Each cloud of rows lies close to a flat space through zero, with a little noise off it, and is much wider in some directions of that space than in others. After each cloud: how many dimensions does that space have?
In the rows, 128 means zero.

[[121 105  70 180 163 195 129 125  88 122 169 192  64 151  83  81 129]
 [112 176 214 103 104  78  77  79 152 140 106  99 175 148 183 215 108]
 [ 92 173 132 156 109 133 125 165 125 102 125 157 148 136 137 153 134]
 [111 141 204 154  80 158 127 110 148 121  92 127 153 135 102 174 110]
 [120  99 129 109 141 145 124 166 136  74 100 165 171 146 149 130 100]
 [136 163 132  95 157  81 119 114  82 168 203  63 186 126 129  50 172]
 [126  92  71 132 113 112 146 171 165 131 102 144 135 129 175 181 115]
 [135 137 104 125 118  88 163 178 150 155 122 101 112 115 140 157 115]
 [125 113 120 128 156 144 146 145 115 156 131 163 118 128 179 144 173]
 [122 126 138 133 171 142 125 147  88  88 121 159 129 169 139 124 120]
 [116 148  91 151 119 100 119 129 140 166 164 119 112 124 131 153 115]
 [109 140 148 134 124 128 114 147 134 133 161 128 166 138 110 128  93]
 [125 152  83 131 144 100 128 121  94 153 162 109 118 167 139 105 137]
 [111 132 193 130 108 145 137 123 124 105  45 143 144 224 160 206  86]
 [133 111 109  93 147  98 139 183 133  87  99 131 159 136 173 142 116]
 [134 131 162 121 151 104  91  63 103 126 137 102 143 162 138 139 118]
 [128 129 147 130 105 116 116  84 144 123  83 121 115 137 154 181 137]
 [136 124 188 156 146 129 101  47  97 124 132  95 132 144  97 139 128]
 [140 129 120  77  96 112 148 146 163 148  72 121 102 144 166 159 105]
 [ 87 161  41 158  57 129 130 176 160 131 156 143 147 136  94 102  99]
 [124 127 136 174 134 119 119 121 122 113 144 109 122 138  83 146  83]
 [148  94  92 132 160  84 141 144 121 108 121 106 125 114 155 151 140]]
 | 11

[[154 103  83 155  95 137 114 104 118 124 113 164 127 126 130 126 131]
 [133 127 158 130 134 138  84 125 147 145 173 127  99 106 117 147 103]
 [126 176 143  94 131 122 102 135 141 168 156  93 101 124 116 114 134]
 [126 129 177  84 144 137  74 151 174 142 172 126  80  91 126 151  97]
 [141 123 167 132 146 128 102 137 132 112 157 130 126 114 133 151 100]
 [123 131 161 167 156 120 155 132 101 110 140  93 152 151 128 129 140]
 [163 136 134 119 131 122  94 131 127 115 152 150 141 117 136 146  99]
 [139 125 154 123 130 132  98 138 142 124 153 132 108 119 130 133 117]
 [144 100  83 152 113 137 125  94 122 127 120 171 150 124 125 148 115]
 [116 122 173 135 154 125 138 144 125 118 144 106 131 128 132 138 123]
 [136 123 101 113 118 125 124 122 137 126 121 154 141 119 133 140 118]
 [147 124 130 163 131 130 111 106 114 134 160 137 136 126 121 154 108]
 [113 147 131 108 139 124 144 134 132 143 129 107 130 134 124 125 129]
 [132 129 151 161 146 122 137 114 108 133 154 106 145 138 121 145 119]
 [127 155 138 122 127 127 123 133 118 140 134 104 119 139 118 107 146]
 [105 121 180 111 142 128 120 155 155 129 142 104  97 115 130 131 123]
 [141 147 142  76 128 121  97 151 149 122 141 139 122 112 135 132 107]
 [151  94  37 145 102 127 145  82 110 120  90 190 165 127 134 150 116]
 [131 126  71 145 125 119 158  92 105 137 108 142 165 142 122 145 128]
 [ 93 173 151  74 126 126 147 169 147 146  99  77  94 142 125  64 179]
 [132 121 135 116 145 120 135 141 125 101 120 142 150 125 139 140 111]
 [123 170 129 111 109 133 116 130 134 167 133  96  91 138 111  81 165]]
 | 6

[[148  99 112 150 138 198  99 219 152 141 131 148  83 108 170 116 140]
 [ 98 109  72 129 157 200 141 120 127 121 126 211 118 144 116 131 124]
 [163 114 138 162 126  97 129 137 123 105 120  69 136 100 113 138 119]
 [ 55 149 126  87 107 112 164 116  86 100 155 155 121 141 110 122 127]
 [153  91 146 147  99 141 133 143 110 125 126 144 119 131 145 121 114]
 [131 134 142 135 113 181 141 185 141 107 149 130  99 106 116  84 140]
 [157 145 114 147 150 109  90  92 177 113 149 124  97 131 102 126  83]
 [130 106  67 190 103 204 155 229  75 123 134 202 119 136 198 195 123]
 [123 136 120  69 124 116 135 127 156 170 115  62 197 125  97 115 162]
 [ 61 105 140 109 113 127 113  76  80 182 113 158 200  93  84  87 178]
 [136 153 115 104 145 165 119  70 136 150 124 183  86 126  95  80 148]
 [140 147  99 106 223 147 139  91 131  65 192 166 123 145  87 187 130]
 [ 94 147 165 124 139  94 101 166 184 139 127  79 113 108 110 104 125]
 [101 106 152 118 111 143 127 153  91 137 146 111 186 129 165 123 138]
 [174 160  84 119 128 112  92  19 144 106 140 175  95 128  76  92 120]
 [100 138 118 102  89  97 118  95 143 154 127 158  97 130 123 118 138]
 [ 98 186 153 109 136  79  78 105 111 126 161 149 182 146 129 126 122]
 [135 103 145 191 102 140 144 102 114  72 106 167  99 125 139 102 112]
 [109  99 159 113 120  39 126 155  69 122 120 120 160 157 131 169  77]
 [157 143 159 158 102 164 142 184 175 140 120 116  65 135 177 114 123]
 [154 155 115 133 122  78  83 134 136 148  96 108 115 117 127 117 117]
 [155  66 104 157 139 179 167 105 106 123 113 142  81 131 121 134  86]]
 | 15

[[159 134 148 136 119 138 106 116 126 118 140 135 112 126 133 148 132]
 [121 188  88 111 112 161 174  91 137  84 100 128 146 163 135 181  91]
 [140 121 107 129 115 121 107 136 125 129 160 120 128 135 124  87 132]
 [ 92 145 123 112 107 122 122 112 138 104 129 140 122 117 128 197 112]
 [ 85 142 129 116 124 112 125 132 135 115 134 126 135 128 119 165 100]
 [ 96 145 117 120 122 124 142 151 131 105 121  91 129  94 122 185 101]
 [126 106 160 128 148 113 110 140 122 148 133 138 114 126 130 112 145]
 [153 120 118  98 141 144 112 151 138 100 168  96 130 115 134  91 140]
 [111 149 170 124 161 138 160 119 139 130  94 139 149 145 125 170 102]
 [142 132  91  97 134 139 121 141 126 109 166 108 116 159 146  83 144]
 [162 148 171 128 147 136 110 120 122 107 114 134 132 124 121 115 107]
 [127 121 151 145 144 114 129 138 111 154 108 134 116 134 129 119 131]
 [112 163 132  98 149 127 131 120 124  98 114 136 136 162 127 114  95]
 [144 132 122 127 109 129  97 130 139 106 167 115 139 119 117 123 115]
 [129 138 103 154  95 112 108 129 105 133 139 125 100 141 131 138 120]
 [127 160 130 146 127 116 125 123 106 129 115 131 123 169 123 121  93]
 [161 158 184 111 167 138 121 110 119  96  85 144 139 123 120 101 100]
 [121 133  81 126  95 137 134 119 142 117 154 121 136 135 129 146 129]
 [143 133 112 108 134 148 132 120 143 115 154 129 145 162 133  97 130]
 [119 115 138 143 147 137 153 143 153 162 151 114 163 159 119 122 125]
 [133 120 166 148 150 120 131 126 116 162 107 148 119 148 131 119 134]
 [143 106 131 121 117 113  66 167 129 116 202  95 111 104 124 102 136]]
 | 9

[[157 166 116 153 111 129 152 133 134 130 157 201 140 129 153  98 162]
 [120 139 108 167 137 106 141 119 117  95 148  83 108 127 111 165 156]
 [ 82  95 149 105 134 131 130 113 197 186 149  77 110 173 138 175 104]
 [120 128 122 120 139 133 135 155 151 168 138 110 133 134  85 136 139]
 [132 135 104 117 120  92 104 101 129 140  95 129 121 147  96 110  88]
 [164  86 129 104 104  98  76 155 108 125 109 131 159  70 160 116  84]
 [139 121 141 101 120 130 123 147 150 176 127 145 146 125 133 108 110]
 [118  86 108 137 142 100  98 137  93 101 110  65 124  95 127 169 108]
 [130 105 134 123 142 119 112 139  67  98  85  86 133  82 134 133 100]
 [ 96  85 101 133 152 149 112 142 126 115 121 140 127 133 143 147 133]
 [141 145 120 134 118 137 126 130 138 105 148 160 128 134 104 113 157]
 [102  73 157 102 136 163 109 142 142 122 131 109 130 121 153 152 117]
 [ 66  27 115  87 159 161  71 139 148 137  93 114 126 144 140 157  80]
 [157 155 100 149 117 117 129 131 103 101 127 183 137 116 122  94 147]
 [126  79 104 145 118  95  73 116 103  40 129  79 113  98 131 172 122]
 [155 191 124 153 121  96 160 108 106 130 124 119 119 130 101 112 136]
 [129 169 124 138 125 120 146 108 136 123 139 114 110 153  81 126 149]
 [146 149 105 141 121  94 112 114 106  92 118 103 117 122  72 127 132]
 [104 112 128 126 147 171 128 127 114  96 118 150 121 138 133 124 143]
 [133 145 150 135 128 130 147 123 109 118 129 111 128 116 141 129 134]
 [125 117 131 118 124 108 117 118 133 144 115 112 127 130 138 131  97]
 [128 123 159 111 135 156 137 149 116 133 124 117 138 108 129 121 133]]
 | 8

[[151  76 144 182 114 196  96 126 134 112  89 140 163 161 185 124 138]
 [103 149 114 125 140  94 178 127 121 135 155 159 125 121 114 160  76]
 [121  76  83 168 151 186  70 183 148 122 199 183 136 175 147 160  41]
 [115 166 170 126 108 112 107 135 160 204 165 204 101 151 131  52 119]
 [143 147 167 152 130 113 132 123 130 133 142  86  60  98 150  91 122]
 [135 120 112 127 170 192 111 129 160 154 154 129 103 145 144 108 156]
 [116  85 148 102 154 150 120 113 152 122 127  83  94 166 188 115 176]
 [137 136  86 137 137 106 157 147 132  90  70  97 179  69  95 177  53]
 [132 154 115 178 104 105 133 163 102  90 127 134 170 164  95 193 122]
 [ 49  79 101  49 115  69 196 135  72 165 185 158 101  71 173 115 172]
 [127 163 198 170 113 108 105 145 123  92 113  56 131 122 139 103 133]
 [119 114 124 157 188 133 117 143 154  89 166  85 117 103 104 124 144]
 [128  97 167 192 130 113 109 135 145  99  97  67  95 127 100  85 180]
 [148 144 131 103 122  73 142 113 132 143 137  79 139  18 120 124 184]
 [ 81 115  92  78 158  61 165 171 122 110 169 204  80 153 138 105  97]
 [130  70 138  97 143 123 107  72 121 120 154  88  76 118  89 105 211]
 [133 187 172 207 116 120 105 198 170 162 131 143  93 165 149  58 147]
 [152 107  73 176 112 218  97 151 153 198 157 196 183 143 143 181  76]
 [142  51 139 183 104 170 114 104 113 102  83  59 152 107 151 162 147]
 [119 170 122  32 120  66 142 129 163 175 129 164 148 141 151 121 169]
 [130 179 209 190 109 199 107  75 105 108  72  80 162 184  69 121 107]
 [156 106 162 118  73  13 209  63  92 148 134 209 136  21 194 135 123]]
 | 14

[[214 140  95 122 145 120 122 125 103 123 176 118 103 100 162  71 153]
 [150 116 172 139 169 137 142 164 118 118 154 159 124 137 182 174 120]
 [ 74 153 104 107 104 108 175 122 167 109 188  77 175  81  58  52 175]
 [130  83 110 100 118  52 174 133  94  62 137 138  72 141  90 157  77]
 [106 176 168  80 133  80 111 116  98 116 112  65 175 160  92  78 136]
 [ 98 168 178 121 129 170 172 140 211 170  58 108 159 132  63 159 129]
 [144 143 115  93 137  95 163  76 179 155 121 115  81 147  82 122 108]
 [117 146 172 107 142 148  90 169 122 128 106  97  93 169 123 192 140]
 [ 89  93 160 110 106 146  94 126 106 168 103 123 153 176 143 120 149]
 [111 154 132 170 128  91 168  99 180 156  72 198  65 111 161 194 113]
 [134 198 117 100 157 156  99 103 149  94 116  50 115 192  73  90 163]
 [109 121 142 165 135 172  81 129  99 156 128  97 168 162  93 157  89]
 [123 131 116 161 168 136 156  87 174 104 169 170 150 100 109 151 135]
 [139 144 149 153 161 118 146 138 110 117 168 133 121 139 160 137 111]
 [131 168 158 190 131 185  97 107 116 162 125 185 125 135 142 195 158]
 [ 99 116 122 122 137 100  55 101 127 132 126 120 152 109 113 156 147]
 [112  83 150 116 192  80 114 125 131  88 126 156  96 172 213 177 122]
 [130 134 155 110 122 107 173 150 149 111  75 166 119 108  96 199  60]
 [102  69  99 147 161  79 104 180 133  62 145  86 148  58 140 137 159]
 [ 95 157  82  71  48 158 102 120 107 123 188 142 111 132 135  90  85]
 [145 152 126 180 107 155 156 162 136 145  52 134 113 114 146 128 122]
 [114 132 155 128  86 162 107  93 115 169 107 182 182 107 110 122 201]]
 | 14

[[166 113 163  88  64 149 146 161 138 116 160  75 185 151  66 121 155]
 [146 136  41 107 132 153 104 121 174 128 112 127 167 133  67 106 177]
 [ 87 128  89 117 142 123 123 105  80 161  86 139 155 129 154 176 119]
 [147 113  91 141 160  88  28 180  79 134 121  92 150 165  69 110  59]
 [ 98  93 105 133 171 147 179 112 139 126 166 204 116  92 166 105 128]
 [100 103 134  91  81 174 148 125 150 122 116 129 142 108  79 149 174]
 [156  40 186  93  95 117 109 166 119  67 169  93 181 160  94  98  82]
 [104 114 175 100  78 125 196 114 143 110 155 114 166 133 143  49 117]
 [105 111 112 145 139 129 128 114 155 127 109 155 125 106  96 171 148]
 [154 113  98 151 171 129 134 150 106 118 110 149 104 118  31 143 122]
 [160 138 197 160 124  67 174  97  34 106  41  89 108 173 112 161  86]
 [130 222 135 123 169  77 108 154 134 101 122  84  92  53 191 132  75]
 [145 174 102 163 175  50 127 167  22 167 109  87 154 167  61 103  43]
 [123 113 146 106  81 120  94 147 123 113  93  73 155 157  41 100 109]
 [116  73  95 144 150 148 121 103 172 120 148 184 135 126 139 139 156]
 [160 133 110 131 155 115 128  96 125  98  94 135 120 138 173 125 129]
 [135  62 161 122  84 146 157  88 117 118 112 141 160 177 131 152 160]
 [104 175 106 149 119 108 124  81 142 174 102 126 144 145 190 158 156]
 [151  38  86 143 198 126  84  99 151  67 109 194 136 110 156 217 136]
 [107 162 113 158 197  87 122 119 149 127 158 162 107  75 230 157  93]
 [197  71 178 100  76 174 148 143  66 122 120 106 147 187  72 198 176]
 [174 143  72  94 173 174 124  66 125  68  19 157  72  89 184 209 190]]
 | 11

[[180 130 121 191 158 111 164 135 114 136 137  92 102 115 105  88 130]
 [106 127 104 100 125 116 128 111 131 114 108 159 137 140 143 147 136]
 [163 129 119 166 133 143 153 160 138 152 128 107 129 131 106 103 119]
 [199 130  91 189 144  87 198 132 110 159 120  96 100 127  99 110 128]
 [105 121 186  95  88 142  80 113 126 147 158 123 135 113 131 158 118]
 [201 159 119 146  75 100 211 159  95 193 172  70  76 168  97 157 120]
 [ 96  98 130 121 151 135  88 106 152 111  90 170 165  99 138 119 126]
 [ 61 123 129  60 110 152  84 116 150 102 109 180 164 141 164 163 134]
 [125 125 146 121 113 146 117 139 135 142 139 123 135 129 126 135 119]
 [141 100 189 139 113 107  95  89 112 169 141 110 127  77 112 142 111]
 [ 72 101 158  62  96 133  65  89 146 137 105 180 167 105 152 180 122]
 [188 139 147 185 129  93 166 125  85 151 169  62  78 116  99 112 125]
 [ 91  71 214 134 160 101  28  36 116 124 116 144 153  27 131 123 119]
 [174 150 149 154 104 125 163 152 103 160 176  69  90 142 107 127 121]
 [185 104 152 184 141  72 149  84  95 170 131  94 103  81  98 120 122]
 [ 93  94 139 109 142 121  83  87 141 119  92 170 160  94 141 137 125]
 [156 140 150 146 111 137 139 153 118 147 166  88 110 134 112 123 120]
 [ 49 137 103  31 100 146  95 118 152  94 101 197 162 172 173 182 140]
 [202 144 110 196 135 121 194 163 114 160 152  73  92 137  93  95 125]
 [119 150  91 100 110 130 155 147 131 121 126 141 122 171 140 145 136]
 [142 108 168 154 135 114 109 105 115 144 141 106 122  89 115 119 120]
 [132 144 136 126 112 143 138 150 126 131 153 111 118 148 125 132 125]]
 | 5

[[141 127 137 126 121 130 127 120 122 107 118 129 129 130 132 116 128]
 [103 138 121 125 132 118 122 116 155 151 140 139 131 131  92 145 112]
 [138 127 136 127 125 129 131 131 121 105 121 128 124 131 142 116 131]
 [106 132 109 128 145 125 131 151 121 177 151 131 124 113 141 162 131]
 [112 122 111 131 142 133 136 170 102 169 149 123 118 105 171 150 148]
 [175 109 143 134 125 152 143 186  60 110 116 103 114 104 230 106 170]
 [111 117 113 131 152 148 143 202  76 185 158 118 109  93 217 158 166]
 [114 134 121 130 134 120 121 118 148 143 134 137 133 135 105 141 117]
 [155 112 132 133 123 152 140 172  80 120 123 113 115 109 205 113 161]
 [109 134 119 128 129 119 115 118 151 144 135 132 133 134 101 137 115]
 [118 139 127 128 126 112 123  92 160 116 124 139 140 145  73 131 100]
 [130 118 122 133 139 148 139 179  87 158 142 119 115 101 194 136 159]
 [134 116 125 130 138 141 137 162  96 141 137 121 119 110 174 133 151]
 [154 129 143 126 115 131 126 112 131  89 110 118 130 141 117 105 121]
 [141 121 128 130 123 133 130 137 118 119 127 128 121 128 143 118 136]
 [119 127 127 129 126 124 121 109 149 127 125 133 135 138 105 130 117]
 [126 135 131 128 121 122 127 114 143 121 122 135 134 136 104 122 118]
 [124 123 120 131 131 127 128 142 120 147 137 129 126 118 139 135 131]
 [157 127 140 129 115 130 123 102 129  78 100 124 135 143 115  96 121]
 [154 125 143 127 119 132 131 125 117  98 111 120 132 133 144 108 141]
 [117 131 119 131 131 121 125 117 137 132 129 129 131 132 110 136 118]
 [133 123 131 132 127 129 132 131 132 124 123 126 125 127 131 122 130]]
 | 2
